The rows of a group lie close to one hidden flat surface of 9 dimensions, which passes through zero. Surfaces can cross.
Some rows, each with its group after it:
-2, 5, 10, 8, 2, 7, -2, -33, -3, 23, 7, -56, 6, 5, 9	Q349
-13, -8, 39, -8, 16, -12, -5, 39, 8, -4, -3, -9, 9, 23, -26	Q16
2, 25, -18, -9, 15, 13, 16, 5, -8, -15, 37, -18, -4, 11, -16	Q11
29, 6, -21, -25, -16, 18, 26, -24, -11, 17, -28, 4, 3, -1, 15	Q714
-17, -4, -7, 12, 23, -7, -25, 11, -6, 3, 22, 12, -21, -8, 2	Q714
21, 14, -5, -39, -6, 23, -21, -18, 5, 18, -13, -7, -2, -26, 7	Q11
-31, -10, 5, 12, 15, -1, 29, 22, 10, 20, -30, -5, 23, -9, -19	Q11
4, 23, -11, -21, 0, 30, -7, -4, 4, 12, 6, -14, 3, 4, -12	Q11
5, 2, -14, 23, -6, 14, 21, -7, 7, -17, -13, 7, 32, 39, -19	Q16
17, 4, 4, -8, 23, 1, 7, 12, 11, -30, 5, 15, 31, 7, 7	Q349
-29, 25, 5, -5, -10, 13, -1, 11, 19, 4, 22, -15, 13, -20, -13	Q714
-21, -7, -15, 19, 3, -17, 3, 5, -28, 9, 24, -11, -27, -21, -16	Q349
-35, 37, -19, -16, 28, -31, 17, 0, -4, -2, 9, -9, -14, -1, 1	Q16
-15, 10, 13, 3, -19, 30, 3, -6, 10, 23, -2, -23, 14, 14, -9	Q714
8, 4, 16, -24, -47, 8, 16, 2, 16, -16, -28, 8, 31, -26, -14	Q714
3, -6, 1, 6, 4, 6, -12, -11, -11, 23, 1, -20, -1, 11, -4	Q72
-4, 26, -17, -12, 6, 1, 16, 12, 5, -36, 16, 5, 5, 8, -26	Q72
-3, -4, 15, -13, -6, -21, -21, -7, -17, -23, 6, -4, -9, -42, -14	Q11
-25, 9, 13, 0, -5, 31, 18, 35, 6, -1, 20, 21, 5, -1, 3	Q16
-25, 3, 6, 9, -7, 23, 10, -2, -8, -12, 2, 17, 3, -28, 2	Q349
9, -36, 49, 7, -4, -12, -16, 25, 21, -2, -19, 28, 8, 6, 25	Q72
-10, -15, 36, 0, 6, -5, -13, 16, 3, -4, -27, 24, 3, 25, 1	Q72
10, 2, 6, 2, 22, -21, -21, 6, 3, -18, 15, -9, 22, 13, -13	Q16
-13, 4, 7, -19, 4, -9, -4, 10, 0, -21, -10, 18, 1, -42, -14	Q11
20, 26, 6, -42, 7, 10, -4, -8, 17, 5, 1, -17, 4, 4, 20	Q11
17, -35, 2, 16, -19, -18, 7, -5, -20, 2, -31, 26, -2, -6, 12	Q72
25, -24, 22, 7, -10, -33, 13, 12, 4, -11, 3, -1, 0, 8, 24	Q11
-4, 18, -14, -16, -8, 3, 8, -15, 10, 7, -14, 2, -8, -7, 12	Q16
-15, -2, -2, 14, -16, -3, -14, -25, -9, -15, -8, 4, 1, -37, -10	Q714
-1, -14, -6, 26, -12, -20, -7, 17, -9, -11, 18, 16, -12, 21, -12	Q349
-2, 4, -21, -4, -11, -1, -7, -24, -18, 14, -16, 12, -28, -9, 7	Q714
-2, 12, -30, -2, -5, -1, 11, 7, 13, -2, -1, 21, -27, 20, -1	Q349
-7, 9, 11, 0, 35, -23, -11, 19, 21, -38, 13, 8, 2, 12, -1	Q714
10, -29, -2, 11, 3, -18, 16, 14, -13, -4, -15, 26, 1, -13, 7	Q72
-11, -2, -19, 19, 5, -15, 23, -15, -25, 5, 2, -14, -19, -1, 2	Q16
-9, 21, -21, -11, 15, 29, 0, 4, 6, -17, 14, 26, 1, -18, 5	Q349
-4, 5, -12, 6, -2, 4, -3, -22, -25, 13, -11, -13, -5, 19, -16	Q72
-25, 17, 31, -20, -3, 6, 3, 8, 36, 15, -20, 10, 10, -12, 35	Q72
22, 13, -21, -26, 33, -1, -24, 5, -5, 18, 25, -15, 3, 5, -3	Q349
-4, 0, 16, 5, -22, 1, -36, -21, 11, -7, -3, -9, 9, -16, -9	Q714
-17, 14, -14, -20, -7, 22, -16, 10, 2, -3, -5, 28, -5, -34, -19	Q72
-1, -10, 11, 5, -13, 3, 10, 23, 7, -3, 2, -1, 12, 10, -23	Q11
5, 7, -30, 6, 5, -29, -1, 9, 20, -25, 15, -1, -28, 9, -15	Q349
2, -21, 24, 21, 2, 2, 13, 19, 1, -9, 25, -29, 9, 0, -9	Q16
-21, 11, -4, 2, -36, 3, -19, -32, -9, 11, 4, -20, -14, -25, -12	Q72
-6, 1, -6, 7, -19, 33, 14, -23, -10, 15, -17, -7, 15, -14, -2	Q714
33, -11, -9, -11, -15, -13, -3, 2, -9, -27, 17, 19, -17, -29, 13	Q11
-9, 1, -25, 14, 12, -34, 35, -11, -13, -23, -32, 7, 3, 21, -26	Q16
-17, 0, 27, 26, -2, -18, -2, 10, -2, -6, 42, -44, 18, 10, -16	Q349
-3, 29, -6, -24, 7, 20, 6, 21, 30, -19, 7, 22, 12, 3, 2	Q11
2, -14, 25, 5, -17, -22, 15, 17, 22, -13, -7, 12, 13, -11, 16	Q72
31, -11, -18, 14, -10, 27, 23, -4, 16, -28, -2, 18, 32, 1, 1	Q16
2, 9, 8, -2, -24, 28, -24, -1, 18, 6, 24, 5, 11, -13, 14	Q16
12, -10, -2, 4, 8, -5, 15, 7, -9, 6, 6, -10, -1, 11, 3	Q714
13, 13, 2, -4, 10, 14, -36, -9, 4, 14, 34, -29, 14, 12, -1	Q349

New rows. What belongs after each?
-12, 17, -14, -22, -15, -9, 19, 14, 1, -5, 4, 13, -7, -29, -5	Q714
-12, 0, -20, -7, -3, 4, 7, -1, -14, 1, -11, 29, -11, -45, 0	Q72
-9, 8, -8, -16, 24, 18, -3, 12, -3, -2, -9, 29, -7, -6, 0	Q72
-2, 9, -5, -8, -16, -9, -18, -17, 8, 3, -21, 7, 3, 7, -5	Q16
37, -14, 6, -18, 23, 10, 10, 5, 11, 0, -19, -11, -1, 6, 8	Q16
15, 10, -13, -8, 34, -7, 26, -2, 7, -26, -3, -1, 12, -2, 12	Q349
13, 2, -5, -1, 23, 0, 17, -1, -3, -3, -5, 1, -1, 33, 14	Q72
-5, 29, 3, -18, 13, -6, -13, -8, 12, -21, 21, -6, 0, -15, 12	Q11
-8, 10, 6, -18, -2, -28, -4, 10, 17, -23, -14, 12, 5, -18, -10	Q16
4, 15, -30, -6, -8, 10, 21, -33, 0, 18, -21, -7, -12, 5, 17	Q16
4, -4, -18, 17, -38, 20, 11, -29, -1, 9, -1, 0, -10, -19, 17	Q16
-36, 3, 0, 36, 4, 42, 4, -37, -9, 13, -20, -8, 0, 14, -3	Q714
21, -15, -6, 7, 19, 31, -14, 6, -1, 16, 10, 7, 20, -7, 10	Q714
23, 8, -10, -12, 18, 12, -17, -3, 8, -5, 3, 12, 20, 14, 6	Q16
-2, 0, 15, 11, -16, -8, -20, 4, 4, -12, 21, -27, 8, 21, -37	Q72
-15, 21, -25, -9, 36, -21, -5, -8, -26, 8, 1, 11, -8, 19, 0	Q16
25, -17, -3, 16, -23, -10, -30, -26, -7, -2, 17, 2, -20, -15, 23	Q11
-19, 3, 21, 1, -29, -19, -1, 14, 26, -23, 0, 0, 10, -19, -16	Q16
37, 3, -10, -14, 2, -3, 28, 5, 1, -4, 25, -27, -2, 17, 13	Q11
-54, 23, 27, -6, -9, -11, 0, -1, 5, -14, -11, 0, -3, -10, -15	Q72
9, -1, -8, 5, -13, 37, 8, 8, 9, -11, 9, 31, 15, -11, 13	Q16
13, -18, 4, 6, 0, -7, 32, 13, -11, -10, -10, 7, 11, 1, -1	Q714
0, -5, -17, 13, -18, 1, 15, -7, 2, -21, -3, 22, 7, -21, 2	Q16
4, 19, -33, 7, -6, 1, -2, -32, -3, 0, 20, -3, 0, -16, 20	Q16
-2, -17, -2, 34, -8, -11, 26, 29, 37, -2, 12, 5, 19, 2, 10	Q11
-24, 27, 5, -11, -3, 16, 11, -3, 22, -15, -17, 10, 10, 1, -6	Q714
23, -27, -11, 33, -23, -12, 4, 8, 19, -4, 19, 15, -1, -5, 24	Q11
-6, 11, 30, -11, -9, -1, -6, 22, 7, -22, 3, 10, 9, 41, -17	Q11
-21, 11, 13, -1, 4, 20, -46, -11, -7, 3, 2, 3, -26, 6, -14	Q72
22, 9, -30, 1, 13, 5, 6, -10, -5, -23, 24, 2, -19, 6, 8	Q72
1, 7, 7, -21, 14, -2, -2, -1, 0, 23, -3, -20, -22, 0, 11	Q16
-11, 7, 20, -1, 34, 17, -34, 10, 13, -15, 26, 4, -23, 6, 10	Q72
-16, 18, 30, -23, 16, -5, -1, -10, 14, 25, -22, -43, 18, 1, 1	Q11
-36, 19, 17, 16, 17, 23, 0, -6, 25, -19, -1, -5, 24, 10, -12	Q714
-31, 4, 13, 6, 28, 9, -27, -9, -8, 14, 11, -9, -28, -15, 15	Q72
-23, -5, 25, 1, -23, 1, -14, 14, 0, 11, -3, 3, -11, -4, -8	Q16
5, -11, -19, 10, 22, 1, -12, -4, -20, 14, 9, 10, -24, 2, 12	Q714
11, 11, -26, 5, 3, 27, -4, -15, -2, 0, 30, 11, 9, -13, 26	Q16
-10, -12, 2, 20, 18, -36, 14, -1, -12, -19, 1, 7, -7, -12, 16	Q11
-38, -13, -1, 21, -6, 19, 19, 21, -18, 20, -11, 28, -20, 7, -11	Q714
4, -14, 15, 29, -1, -40, 21, 23, 16, -32, 33, -5, 6, 10, 18	Q11
12, -3, 2, -14, -19, 3, -4, 17, -1, -22, 16, 4, -1, -23, -23	Q11
5, -2, 4, -6, 2, -9, 27, 27, 13, -2, 1, -3, 31, -1, -8	Q72
3, -14, -1, 27, -17, 0, 22, 23, 30, 14, 27, -42, 22, -7, -14	Q11
15, -20, 17, 10, -39, -14, -21, -17, 16, -6, -20, -13, 8, -8, -15	Q16
-33, 21, 3, -7, -14, 18, 9, 10, 5, 14, 21, 3, -13, -21, 17	Q16
-13, 17, -11, -9, -15, 19, -14, -29, 22, 9, -12, -17, -25, -30, 0	Q349
1, -14, -8, 1, -10, -26, 7, 13, -21, -11, 9, 11, -7, -40, -8	Q714
-11, -4, -8, 32, 2, -11, -5, -1, -11, -24, 24, 23, -13, 27, 4	Q11
-31, 24, 3, -20, 14, -2, 31, 33, 12, -3, 9, -2, 6, -13, -8	Q349
8, -25, -12, 12, 15, 11, -17, -11, -37, 39, -16, 1, -8, 5, -6	Q72
-13, 2, 9, 2, 1, 9, 12, 0, -9, 24, -4, -19, -13, 21, -3	Q16
4, -8, 10, 13, -25, 1, 3, 9, 13, -10, -9, 25, 7, 39, 1	Q349
18, -30, 33, 8, -23, -18, 4, -8, 1, 4, -41, -2, 14, 15, 6	Q349
5, -8, -7, 8, -33, -17, 4, -2, -10, -43, -10, 27, -8, -2, -26	Q72
-16, -18, 22, -1, -5, -4, 18, 22, -28, 11, -17, 21, 9, -14, -1	Q349
10, 13, 4, -34, 10, 4, 11, 1, 10, 5, -17, -6, 9, -15, 10	Q11
1, -4, 12, -10, 7, 0, 9, 23, -3, -4, -30, 19, 25, 44, -26	Q72
-26, 13, -5, 0, 7, -15, 29, -8, -4, 3, -2, -6, -3, -28, 19	Q72
-40, 0, 14, 15, -21, -10, -2, -2, -16, 24, -24, -5, -14, 34, -28	Q16
40, -17, -1, -12, 10, 37, 17, -1, 8, 16, -1, -15, -11, -11, 27	Q16
-2, -15, -3, 7, -20, 13, -7, 8, 0, 8, -6, 3, 3, -28, -27	Q11
-3, 17, 1, -5, -22, 6, -18, -25, 17, 22, 10, -33, -2, 1, 11	Q16
4, -15, -23, 24, -1, -6, 9, -4, -12, 4, 24, -20, -8, -25, -6	Q11
